There are 9 hidden switches. A switch that is on adds its own fixed numbers to the row, and there is some noise. The rows also spread widely along 15 directions, which tell nothing about the answers.
Known rows, each followed by its switches (1 for on, 0 for off):
[-2.75 -0.77 -1.07 -1.21 -1.29 -0.23  0.25 -3.53  1.17 -3.89 -0.60 -1.67
  0.99  0.13 -0.17 -0.95  1.85  2.48 -0.84 -1.64  1.94  0.00  1.03 -0.83
 -1.26] -> 1 1 1 0 0 1 1 1 0
[ 2.22  0.03 -1.42  2.67 -1.36 -0.90 -2.85  1.35  5.47 -1.06  0.56 -0.38
 -0.16 -1.03 -0.13  0.79 -1.59 -0.67 -0.37  0.29 -0.67 -1.63  1.82  1.83
  1.37] -> 0 1 0 0 0 1 1 1 0
[-1.20 -2.15 -0.98  2.89 -2.75 -1.91 -1.71  0.73  2.55 -0.60 -0.81 -0.30
 -1.89  0.26 -2.37 -0.63 -0.14  1.38 -0.44 -2.15 -0.44 -3.65  1.13 -1.70
 -3.98] -> 0 1 0 0 1 1 1 0 0
[ 0.17  1.84  1.75 -1.34 -1.19  1.76 -0.94 -0.52  0.50 -4.73 -2.38 -0.39
  0.08 -0.01  0.40  0.57 -0.79  1.89 -0.78  0.19 -2.63 -1.24  2.13 -0.90
  1.81] -> 0 1 0 0 0 1 1 1 1
[-0.20 -0.50  1.21 -0.65 -1.07  0.83 -0.46  0.79 -0.86  1.03 -0.14 -0.08
  2.72 -3.31  2.53  1.83 -0.82  0.12  0.25  1.31  0.75 -1.21  0.83  0.69
  2.59] -> 1 1 1 0 1 0 1 0 0
[-2.60 -1.60  1.21 -0.82 -1.42  1.44  1.32 -0.16 -4.83 -1.05 -2.41 -0.43
  0.29  1.53 -0.58  0.42  1.28  1.02  0.17 -0.50  0.77  0.15  0.23 -2.35
 -0.03] -> 0 1 1 1 0 0 1 0 0
[ 2.76 -1.11  0.18  2.08 -1.75 -0.91 -2.10 -0.01 -0.05  0.20 -3.37  0.39
 -2.49  0.52 -1.77  0.39 -1.26  1.63  0.32 -0.24  1.27 -1.65 -0.45  0.02
  0.26] -> 1 1 1 1 0 1 1 1 1
[ 0.77  0.04 -0.57 -0.46 -0.99  0.12 -2.81  0.17  3.11 -3.41 -1.17 -0.40
  0.64  0.69 -3.11  1.11 -0.67  1.41 -0.13 -0.60 -1.69 -3.42  2.39 -0.97
 -1.79] -> 0 1 1 0 1 1 1 1 0
[ 2.34 -0.34 -0.57 -0.54 -0.81  0.70  0.19  0.02  0.23 -3.14  0.44  0.16
 -1.47  3.63 -2.43 -1.89 -0.68 -0.30 -2.57  0.75  0.99  0.76  0.54  0.52
  3.34] -> 1 1 1 0 0 0 1 1 0
[ 0.49 -0.11 -1.86  0.26 -1.34 -1.29  1.37  1.32 -1.25 -0.80 -2.46  1.76
 -0.33 -2.29  1.74 -3.33  0.05 -0.46 -1.51 -0.63  4.08 -0.22  0.95  0.59
  2.81] -> 0 0 1 1 0 0 1 1 1
[-5.37 -1.28  0.63  0.59 -3.27  0.86  1.82  0.38 -2.02  1.52  0.98 -1.61
  0.37 -0.11  1.51  0.88  0.88  0.24 -2.11 -3.44 -0.88 -2.67 -1.71 -0.83
 -0.64] -> 0 1 0 0 0 1 1 0 0
[-1.48 -0.52  0.85 -0.04 -1.16  0.19  0.42  0.30 -0.30 -1.05 -0.60 -0.49
  0.40 -0.69 -1.77  1.53 -1.00 -0.52 -0.26  0.64 -1.34  1.56  0.75 -0.50
  0.24] -> 0 1 0 1 0 0 0 0 1
[ 3.44  0.87  0.32  0.65 -0.31 -1.34 -2.69  0.73  2.71 -0.08  1.66  1.58
  0.80 -0.70 -1.93 -0.37 -2.76 -1.05 -0.61  0.60 -0.10 -2.08  0.84  1.54
 -0.19] -> 0 1 0 0 1 1 1 0 0
[-1.07  1.28  3.29 -1.19 -0.16  1.58  0.27  0.75  0.59 -0.98 -0.86 -0.80
 -0.39 -1.03 -0.73  3.16 -1.47 -0.34 -0.29  1.38 -2.52  2.08 -0.12  0.38
  3.04] -> 1 0 0 0 0 0 1 1 0
[ 0.91 -1.52  1.69  1.06 -2.65  0.96  0.02  1.59 -0.98 -0.99 -0.38  0.79
 -0.82 -1.02 -1.22  2.06 -2.12  0.29 -1.63  0.61 -4.38 -0.36 -1.00 -0.17
  1.41] -> 0 1 1 0 0 1 1 1 0
[-0.82 -0.78 -0.48  3.48 -2.42  0.76 -1.45  0.23  3.31 -1.41  0.83  0.16
 -0.19 -2.42  1.66 -1.03  0.97 -1.89  2.46 -0.66 -1.87  1.00  3.01 -0.48
 -1.27] -> 0 0 0 1 0 1 1 1 1
[ 2.93  1.35 -0.92  0.83 -0.38  3.44 -2.71 -0.93 -1.37 -0.46  1.25 -0.31
 -0.44  1.72  2.04 -0.33  2.17  2.40  3.43 -0.02  0.00 -4.27  0.19 -0.36
 -0.66] -> 0 0 1 0 0 1 1 1 1
[ 1.77  1.28  0.25 -2.15 -0.83  0.40 -0.77 -0.94  0.36  0.73  2.67  1.97
  3.02 -1.27  1.71 -1.14 -0.80  0.79  0.95  0.92  1.37 -1.33 -0.94  1.19
  2.72] -> 1 1 1 1 1 1 1 0 1
[-0.25 -0.57 -1.28  0.02 -1.88  0.96 -0.75  0.35  1.02 -2.21  0.88 -1.44
  0.53  2.60 -0.67 -0.38  0.62  2.04 -1.74  0.31  0.93 -1.97  0.76 -0.72
  1.87] -> 0 1 0 1 0 1 0 1 0
[ 1.26  0.60  0.60  0.13 -1.31  0.29 -0.47  1.42 -1.45 -0.04  0.01  1.15
 -0.23 -1.29 -0.60 -0.34  0.01  0.16  1.40  0.62 -0.37 -1.75  1.07 -0.77
  0.47] -> 1 1 1 1 1 1 1 1 0
[-1.42 -0.60 -0.88 -1.73 -0.47 -0.89  2.86  1.39 -1.73 -1.37 -3.01  1.64
  0.44 -1.80 -2.60  0.22 -0.83 -0.32 -1.68 -0.20 -0.04  0.57 -0.98 -0.43
  1.77] -> 1 0 1 0 0 1 0 0 1
[-2.51  0.64  1.59 -1.85 -2.27  2.45 -1.21  2.82  2.46 -2.06  2.66 -2.24
  1.71 -0.15 -0.14  1.64 -0.35  2.46 -2.89  0.95 -2.18 -3.58  1.39 -1.79
  2.27] -> 0 0 1 1 1 0 0 1 0
[ 3.32 -0.53  0.41  1.74 -2.85 -1.27 -1.53  2.08  3.30  0.52  1.74  2.07
 -1.04 -2.33 -1.49 -0.66 -3.78 -0.55 -3.38 -0.02 -1.94 -2.78 -1.36  1.94
  1.35] -> 1 1 1 0 0 0 1 1 1
[-0.40  0.05  0.09 -0.65 -1.66  0.25 -2.55 -1.64  3.89 -4.53 -2.08 -0.14
  0.53  0.63 -0.24 -1.78  0.16  2.43 -0.59 -1.37  0.57 -2.61  2.35 -1.09
 -0.70] -> 1 1 1 0 0 0 1 1 1
[-2.54 -2.05 -2.91  0.61 -1.93 -0.49 -0.57 -3.47  4.97 -1.32  4.36 -0.29
  2.26  0.04  1.11 -1.51  1.76 -0.15  1.82 -1.86  0.38  1.20  0.50  0.74
 -1.94] -> 0 1 1 0 1 1 1 0 0
[-1.10 -0.08  0.70  1.64 -1.00  1.04 -1.44  0.29  0.40  0.49  1.44 -0.32
  0.39 -1.17  0.89 -0.08  1.01 -1.77  1.58 -0.99  0.44  0.08  1.98  0.00
 -1.07] -> 0 0 1 0 1 1 0 1 0
[ 0.83 -0.11 -2.85  0.04 -1.71  0.86  1.42  2.75 -1.88  0.12  2.43 -0.04
 -1.48  2.50 -3.55  0.54 -0.15  0.35 -1.84 -0.76 -2.33 -4.63 -1.93 -0.63
 -0.01] -> 0 1 1 0 0 1 1 0 1
[ 1.17  1.46 -0.75 -1.09  0.59  0.45 -1.68 -0.97 -0.88  2.36  1.66 -0.60
  2.57 -0.02  0.12  1.22 -0.20 -1.23  1.43 -1.14  2.16 -2.86  0.01  2.22
 -0.78] -> 0 1 1 1 1 0 1 0 0
[-2.10 -1.99 -1.00 -0.70 -1.76  0.22  1.62 -1.57  0.07 -1.07 -0.42 -1.20
  0.34  0.30 -0.07  0.38 -0.32  1.27 -2.39 -0.95  0.43  1.31 -1.53  0.47
  1.76] -> 0 0 1 1 0 0 0 0 1
[-2.02  0.76 -3.71  0.58 -0.14  0.13  1.16  1.07  0.61  0.30  1.13 -0.78
 -2.02  3.62 -1.48 -1.63  3.14 -1.33  1.77 -1.88  2.67 -0.28  0.74 -0.09
  0.60] -> 0 0 0 0 1 1 0 1 0
[-1.98 -0.04  0.11 -0.77 -1.42 -0.69  1.60 -1.62 -0.70 -0.60 -0.45  1.61
  1.17 -2.61 -0.42 -0.98 -0.06 -1.84  0.23 -2.90 -2.29 -0.18  0.03  0.64
 -2.03] -> 1 1 1 0 1 1 0 0 0

New rows, each followed by its switches (1 for on, 0 for off):
[-0.11  1.09 -1.18 -1.26 -0.52 -0.91  1.11  1.03 -0.33 -2.66 -2.73  1.06
 -1.09 -1.24 -3.03  0.84 -0.74  0.61 -0.17 -0.44 -1.75 -0.70  0.19 -0.51
  0.23] -> 0 1 1 0 0 1 1 1 1
[ 1.03 -0.91 -0.01  0.24  0.11 -0.30 -0.72 -2.44  1.16 -2.89 -0.34  0.03
  1.00 -1.42 -1.53  1.40 -1.21 -0.81  1.19  1.26 -0.58  4.14  1.48  0.77
 -0.30] -> 0 1 1 0 0 1 1 0 1
[-1.93 -0.25 -0.24 -0.66 -0.49 -0.19 -0.86 -1.85  1.24 -0.73 -0.36 -0.54
  0.62 -0.92 -1.09  1.52  0.99  2.56  2.17 -0.39 -0.09  0.59 -1.09 -0.52
 -1.73] -> 0 0 1 1 0 1 0 1 0
[ 0.47 -0.72  0.41 -0.06 -1.20  1.08 -0.73  0.41 -2.48  2.62 -0.63 -0.30
  0.62 -1.07  0.30  3.35 -0.20  2.41  1.31  0.87  1.17 -2.27 -2.60  0.12
  1.50] -> 1 1 1 0 0 1 1 1 1
[ 2.17 -2.03 -1.39  1.70  0.73 -0.73  0.69  0.76 -3.41  2.53 -2.17  0.06
 -1.51 -1.35 -3.82  4.29 -1.24 -2.05  1.35  1.42  1.48  3.21 -1.77  1.60
  0.34] -> 0 0 1 0 0 1 1 1 1
[ 0.62 -1.52  2.44  1.70 -1.14  0.97 -1.16 -3.17 -0.55 -1.43 -1.81 -1.21
 -0.96  0.48 -0.89  1.82 -1.41 -1.16  0.03 -0.91 -1.33  2.75  0.62  0.81
 -0.61] -> 1 1 1 0 0 1 1 0 1
[ 3.63  1.63 -0.24 -2.50  1.01  2.52 -1.78 -2.08 -1.07 -2.07 -1.01  1.23
  2.34  4.32 -1.09 -1.50 -1.04 -1.03 -1.54 -1.82  0.87 -3.90 -0.17  1.54
  0.61] -> 0 0 0 0 0 0 1 0 1
[ 0.26 -1.58 -1.20 -0.29 -2.49  0.58 -0.33  0.58  1.29 -2.24  0.89 -0.70
 -0.48 -0.41 -1.67  0.84 -0.65  4.31 -2.19  1.22 -1.52 -2.43 -1.12 -1.41
  0.29] -> 0 0 1 1 0 0 1 1 1
[-0.59  1.72  0.96 -0.71  0.18 -0.55 -0.23 -1.25  1.19 -3.34 -3.04 -0.51
 -1.52  1.90 -0.94 -1.73 -0.16 -2.03 -0.17 -1.64  2.38  2.38  3.43  0.36
  2.14] -> 1 1 1 0 1 1 1 0 1
[-0.87 -0.70  0.58 -0.65 -2.15  0.11 -0.55 -0.12  0.26 -1.19  1.59  0.98
  0.22  0.59 -1.35 -1.03  0.08  1.45 -0.63 -0.64 -0.19 -1.39 -0.27 -1.30
 -0.75] -> 0 1 1 0 1 1 1 1 0
[-0.77  2.03 -0.89  0.09 -0.53 -0.37 -0.90  0.89  1.18  0.34  3.37 -0.84
 -0.83  1.34  0.19 -1.27  1.02  1.34  0.21 -0.93  2.22 -2.87 -0.40  0.08
  0.45] -> 0 1 1 0 0 1 1 0 0
[-0.51  2.84  2.16 -0.70 -0.06 -1.15 -0.63  1.12 -0.96  0.19  0.86 -1.49
 -0.96 -2.66 -0.02  0.52 -0.85  1.13 -0.73  1.37  2.83 -0.14  2.14 -0.06
  0.81] -> 0 1 0 1 1 0 1 1 0
[-2.00 -0.76 -0.08  1.67 -1.78  1.17 -1.05  2.73  0.62 -0.95 -0.65 -1.94
 -1.59  2.11 -1.74  1.97  1.10  1.46  0.40  0.36 -0.88 -1.95  1.30 -2.27
  0.51] -> 0 1 0 0 0 1 0 1 0
[-0.85  0.01  1.14  0.00 -1.07 -0.43 -2.08 -0.46  2.65 -0.97  1.99  0.02
  1.50 -1.41 -0.18  0.13 -0.08  0.02  1.64  1.01  1.31  1.94  2.04 -0.36
  0.12] -> 0 1 1 1 1 1 1 1 0
[-0.30 -2.13 -0.47  1.94 -2.60  0.20 -0.60 -0.68  0.22  0.43  0.72  0.43
  0.60 -1.53  0.47 -0.61  0.20 -1.72  0.46 -1.20  0.95 -0.02  1.23  0.28
 -0.85] -> 1 1 1 0 1 1 1 1 1
[-0.19  0.06 -2.39  1.11  0.02 -1.45  0.07  0.78  0.86 -0.15 -2.28 -0.26
 -0.75 -1.09 -1.16  1.19  0.42 -1.05  2.03  0.01  1.39  0.94  1.97  0.92
  0.82] -> 0 1 0 0 1 1 0 1 0
[-0.28  0.81  2.20 -0.52 -0.47 -0.26 -1.66  0.47  0.27  0.16  3.03  0.50
  1.05  0.15 -3.82 -0.37 -0.84 -1.14 -0.03 -0.04  1.04 -0.64  0.26 -1.10
 -2.44] -> 1 1 1 1 0 1 1 0 1
[-3.21 -2.25  2.31  1.81 -1.93  0.23  0.36 -1.48 -0.18  0.06 -1.53 -3.89
 -1.93  0.08 -0.47  3.97 -0.64  0.84 -1.52 -0.89 -0.81  2.71 -0.63  0.27
  0.89] -> 1 1 1 0 0 1 0 0 0
[ 1.68  0.09  0.07 -1.98 -0.84  0.23  0.20  0.05 -1.30  0.57 -1.91  1.83
 -0.76  1.61 -3.16  1.19 -1.83  0.97 -0.60 -0.58 -0.88 -0.98 -3.04  0.59
  1.95] -> 0 0 1 1 1 1 1 1 1
[-1.01 -2.06  0.58  1.07 -1.36  0.07 -1.01 -0.08  0.41  0.88  0.36 -0.11
  0.44  0.63 -0.60 -0.05  0.25 -1.07  0.74 -0.47  1.91  0.11  0.92 -0.25
 -0.29] -> 1 1 1 0 1 0 1 0 0
[-0.01  0.60  1.14 -0.09  0.44 -1.64 -0.06  0.28 -0.19 -1.09 -3.48 -0.41
 -0.82 -2.51 -2.35  1.71 -1.63  0.06 -1.24 -0.56  0.33 -0.41  0.32  0.31
 -0.51] -> 1 0 1 0 0 1 1 0 0
[-0.46  1.66  0.39 -0.68  0.19 -0.21 -0.94 -0.96  1.03  0.81  1.64  0.24
 -0.11  0.81 -2.56  0.23 -0.92 -2.56  0.81 -2.18 -0.49  0.01  0.14  1.60
 -1.74] -> 0 1 1 0 1 0 0 0 1
[ 0.52  0.82  1.73 -1.18  0.32  1.14 -0.03 -2.44 -0.74 -3.27 -1.65 -0.71
 -0.99  3.55 -0.49 -1.05 -0.39 -0.06 -1.08 -0.45  0.84  3.41  0.41  0.67
  3.15] -> 0 0 1 1 0 1 0 0 0
[-2.02 -0.55 -0.68 -0.41 -2.61 -1.48 -1.07  0.48  5.38 -4.42 -1.73  0.38
  0.75 -1.37  1.11 -1.82 -0.63  2.61 -2.32 -0.22  1.75 -0.24  1.97 -0.90
  3.19] -> 0 1 1 0 0 1 1 1 1
[ 0.18 -0.36 -0.91 -1.35 -0.72  1.45  2.70 -0.73 -5.95 -0.84 -2.47  0.32
 -0.27 -0.24 -0.89  0.16  0.76  0.20 -1.26 -1.31  0.46 -1.39 -1.29 -0.23
  0.33] -> 1 0 1 0 0 1 1 1 1
[-1.73  2.68  2.53 -2.82 -0.33  0.34 -0.58 -2.17 -0.08 -3.38 -2.04 -0.29
  0.66 -1.24  0.60 -0.53 -0.69  1.42 -0.65 -1.71 -0.80 -0.90  2.06 -0.28
 -0.45] -> 0 1 1 0 1 0 0 0 1
[ 0.26 -1.88 -2.89 -0.01 -1.06 -1.78  0.02  2.88  3.16 -0.03  1.57  3.30
 -0.56  1.44 -4.39 -2.52  0.33  0.74  1.00  1.14  2.04 -0.94 -1.03 -1.92
  0.64] -> 1 0 1 0 1 1 1 0 1
[-1.25  0.30  0.88 -1.15 -0.62 -1.01 -0.58 -0.20 -1.25 -1.16 -1.75  0.58
 -0.29 -0.15 -0.83 -0.72  0.35  2.55  0.00  0.33  4.31  0.35  0.07 -1.53
  0.79] -> 0 1 1 0 0 1 1 1 1
[-4.02  1.00  1.20 -1.36 -1.45 -1.98 -0.74  1.76  1.98  1.54  0.70 -1.16
  1.09 -1.23  0.09  0.33 -0.58  2.78 -2.52 -0.18  4.58 -1.79 -1.03 -0.38
  2.08] -> 0 1 0 1 0 0 0 1 0
[-0.06  1.87 -2.07  1.12 -0.94  1.01  0.04  0.84  1.75 -1.19  0.88 -1.38
 -2.23  1.04  1.10  0.11  1.34  0.10  1.58 -0.49 -1.51 -1.46  1.25  0.87
  1.79] -> 0 1 0 0 0 0 1 1 0
[-1.21  1.92  1.93 -0.08 -0.24 -1.27 -2.00  1.92  2.30 -2.31 -0.89  0.17
 -1.36  0.85 -2.48 -0.89 -0.52  0.82 -0.15 -0.50  0.73 -1.36  1.90 -1.83
 -0.41] -> 0 1 1 0 0 1 1 0 0
[-0.78 -0.16  0.69 -0.74 -0.31 -0.64 -1.24 -2.27  2.13 -2.01 -0.47  0.24
  0.07  0.19 -2.12  0.77 -0.23  1.72  1.42  0.26 -0.33  1.58 -0.12 -0.31
 -1.58] -> 0 1 0 0 0 0 1 1 0
[ 0.54 -0.45  1.82  0.60 -1.22  0.47 -2.07  1.62  0.82  2.18 -0.24  0.54
  1.19 -1.12  1.25  1.09 -2.04 -0.97 -1.21 -0.89  0.55 -2.84 -0.32  1.33
  1.57] -> 0 0 1 0 1 0 1 0 0
[-1.17 -1.55  2.17  0.90 -2.11  3.09 -2.35 -0.27 -0.44 -1.79 -2.09 -2.02
  0.43  1.91 -0.79  2.34  0.22  1.29 -0.03 -0.53 -1.51 -1.62  1.26 -2.29
 -0.86] -> 0 0 0 1 0 1 1 1 1
[-1.26  2.59  3.68  1.10 -0.85 -0.34 -3.48  3.71  4.70  0.27 -3.04 -0.80
 -1.96 -1.48 -1.66  2.86 -2.16  0.30  0.94 -0.89 -2.54 -3.10  1.18 -0.99
  0.91] -> 1 0 1 1 0 1 1 0 1
